Every row belongs to one group in each of 3 separate groupings. Each group adds its own fixed numbers to the row, and there is some noise. The rows also spread widely along 4 directions, which tell nothing about the answers.
In the rows, 128 means zero.
Known rows, each followed by its group in each grouping:
[111 120 168 104 191 153 158 149 137 160 153 128 134 150  88 130 126] | j252 (3) j83
[124 112 178 125 125 116 135 153 162 116 132 111 129 128 156 151 136] | j619 (0) j812
[105 124 213 165 106 121 148 141 163 134 140 128 140 165 162 130 157] | j196 (4) j812
[ 75 131 162 126 122 181 164 154 144 140 151 169 135 140 108 145 126] | j252 (4) j849
[114 140 173  94 127 102 145 158 116  96 134 134 139 122 167 150 111] | j196 (2) j849
[141 146 178 107 167 127 142 134 148 119 175 118 120 120 134  99 133] | j619 (3) j83
[148 107 176 115 151  77 129 158 166  82 149  87 153 118 191 103 177] | j619 (1) j812
[141 114 194 100 190  96 134 109 154  99 157  85 137  82 182  89 141] | j619 (5) j83
[132 110 171 110 127  94 145 149 123 105  99  94 137 134 181 160 116] | j196 (2) j812
[119 110 166 120 148 108 151 138 158 114 129  88 144 120 169 139 136] | j619 (5) j812
[136 101 184 111 125  90 120 151 150 108 134  99 136 114 181 126 148] | j619 (0) j812
[120 103 170 124 148 101 133 160 139 113 149 105 161 138 161 129 160] | j252 (1) j812
[ 92 120 161 107 130 141 125 159 136 113 155 120 154 131 148 154 149] | j252 (1) j812
[124 127 165 112 150 141 151 141 168 105 159 110 146 125 150 139 133] | j619 (1) j812
[107 160 213 121 183 138 139  82 160 115 173 118 122  81 161  97 131] | j619 (5) j83
[115 106 143  91 146 143 132 161 131  97 137 119 155 113 156 161 133] | j252 (1) j812
[134 115 160 118 116  92 130 186 140 117 148  93 144 160 149 119 155] | j619 (3) j812
[115 108 132 105 126 149 151 180 139 105 137 112 152 137 141 156 124] | j619 (1) j812
[103 163 175 112  76 127 103 174 106 105 146 153 139 149 145 155 139] | j196 (3) j812
[ 64 172 183 126 131 151 149 120 139 112 146 169 142 121 144 154 114] | j196 (5) j849
[114 112 159  87 135 132 128 177  88 108 153 112 118  94 131 139 118] | j252 (2) j83

New rows, each followed by its group in each grouping:
[133 101 185 114 175  79 140 141 140 103 166  73 138  97 180  77 169] | j619 (5) j83
[ 98 143 178 137 105 149 141 151 134 118 146 142 153 154 140 156 130] | j196 (1) j812
[132 102 198 144 167  81 136 154 121 140 166  81 143 138 140 104 161] | j252 (2) j83
[140 126 152  88 135 130 136 152 143  98 131 110 140 134 156 138 121] | j619 (3) j812
[123 150 188  88 171 138 133 118 120  78 157 133 142  84 168 118 121] | j196 (1) j83
[136 125 163  87 162 137 135 158 144  99 176 114 144  91 138 115 121] | j619 (1) j83
[101  96 152  83 147 135 124 165  86  98 156 113 128  94 148 138 144] | j252 (5) j83
[ 79 104 160 122 137 155 149 153 129 132 121 125 137 149 134 172 129] | j252 (5) j812
[115 137 204 133  99  90 110 139 126 103 139 109 135 124 189 144 136] | j196 (2) j812
[134 138 196  95 185  87 155 116 150  96 126 128 151 137 164 115 132] | j196 (3) j849
[155  79 182 106 166  91 150 152 149 104 155  81 130 107 168  78 160] | j619 (4) j83
[134 122 207  97 167 110 130 123 132 113 136 129 120  97 161 125 141] | j196 (0) j83
[108 124 193 149 141 114 132 158 147 150 159 103 150 181 126 129 155] | j252 (3) j812
[126 118 172 101 151 142 144 119 169 109 109 123 123 108 158 157 112] | j619 (0) j812
[135 106 189 143 145  85 164 147 182 121 153 104 142 157 148  84 170] | j619 (4) j849
[139 133 232  96 191  70 105 102 135  99 190  96 137  88 172  64 187] | j252 (3) j83
[105 118 183 130 189 121 170 145 165 133 159 117 160 158 109 128 149] | j252 (1) j849
[124 131 201 111 118 108 108 131 145  85 151 121 131  93 193 137 149] | j619 (0) j812
[130  79 180  96 188 126 153 144 129 134 128 107 123 115 121 136 142] | j252 (0) j83
[ 78 177 205 120 131 136 140 104 141  97 157 162 141 113 168 143 127] | j196 (5) j849
[ 82 130 157 118 135 162 162 152 149 134 150 161 132 142 119 142 127] | j252 (4) j849
[152 118 149  61 160 110 122 162 119  79 154 109 127  93 155 102 136] | j619 (3) j83
[123 126 142 131 112 131 146 190 139 137 138 115 140 188 112 141 134] | j619 (3) j812
[134  72 170 123 161 126 162 142 155 123 117  91 142 140 157 135 149] | j252 (4) j812
[136 148 224  95 186  81 144  81 162  87 135 125 151 114 179 101 142] | j196 (3) j849
[ 76 151 207 177 110 117 135 127 142 142 154 130 152 164 163 140 150] | j196 (5) j812
[102 127 208 157 125  86 133 159 153 126 183 132 153 165 135  95 189] | j252 (4) j849
[141 103 162 137 144 101 151 169 167 117 147  90 157 162 153 120 151] | j619 (1) j812
[127 135 147  78 110 128 123 169 128  92 147 120 142 129 158 143 128] | j619 (3) j812
[103 142 170  92 118 147 122 155 120 108 149 133 137 134 138 150 132] | j252 (3) j812
[ 94 124 217 119 167  83 133 111 153 101 163 113 148 104 178 112 168] | j252 (5) j849
[119 106 186 133 187 123 150 127 171 122 134 104 160 145 152 137 150] | j252 (1) j812
[155 110 202 128 187  82 150 103 196 104 153  68 168 120 194  89 163] | j619 (1) j812
[ 85 139 193 101 127 100 126 129 127  84 169 131 138  98 173 119 159] | j252 (5) j849
[127 126 161 107 164 144 157 128 178 105 142 106 149 116 164 133 125] | j619 (1) j812
[116 113 188 114 148 112 129 155 107 134 164 103 128 122 128 126 140] | j252 (2) j83
[ 99 154 168 129 146 140 164 160 166 134 168 148 137 172  93 126 126] | j619 (3) j849
[117 128 191 124 149  96 145 150 173 112 145 130 129 141 132 119 152] | j619 (0) j849
[131 110 211 147 142 113 164 121 177 126 120 115 142 157 177 125 145] | j196 (4) j812
[125 144 221 162 198 131 175  79 197 144 126 113 163 161 160 134 133] | j196 (1) j812
[136 112 162 113 155 117 152 146 164 101 145  88 151 127 164 122 141] | j619 (1) j812
[103 128 179 102 106 141 134 145 126 102 117 157 132 116 157 183 110] | j196 (0) j812
[111 107 191 103 193 123 141 110 131 125 149  98 136  93 152 115 135] | j252 (5) j83
[127 131 188 127 152  86 145 159 171  98 182 119 159 144 146  93 175] | j619 (1) j849
[109 150 188 120 148 121 139 143 169  87 178 134 156 117 148 105 154] | j619 (1) j849
[117 130 182 110 171 147 161 107 164 110 123 133 164 114 163 155 110] | j196 (1) j812
[135 137 202 128 176  88 161 105 177 114 153  95 135 116 164 111 131] | j619 (2) j849
[ 72 130 155 138 127 183 146 172 143 149 156 147 156 167 109 173 120] | j252 (1) j812
[119 145 176 113 179 123 160 122 182  96 159 126 148 116 148 109 138] | j619 (1) j849
[112 106 169 137 161 125 175 118 174 141 119  94 145 143 160 146 125] | j619 (5) j812
[115 171 220 126 151 102 141 118 155 109 156 149 146 153 142 109 148] | j196 (3) j849
[ 87 141 173 134 124 117 152 163 149 118 165 133 136 149 139 120 145] | j619 (5) j849
[123 110 204 129 174  93 153 127 180 113 156 112 138 131 157  96 172] | j252 (4) j849
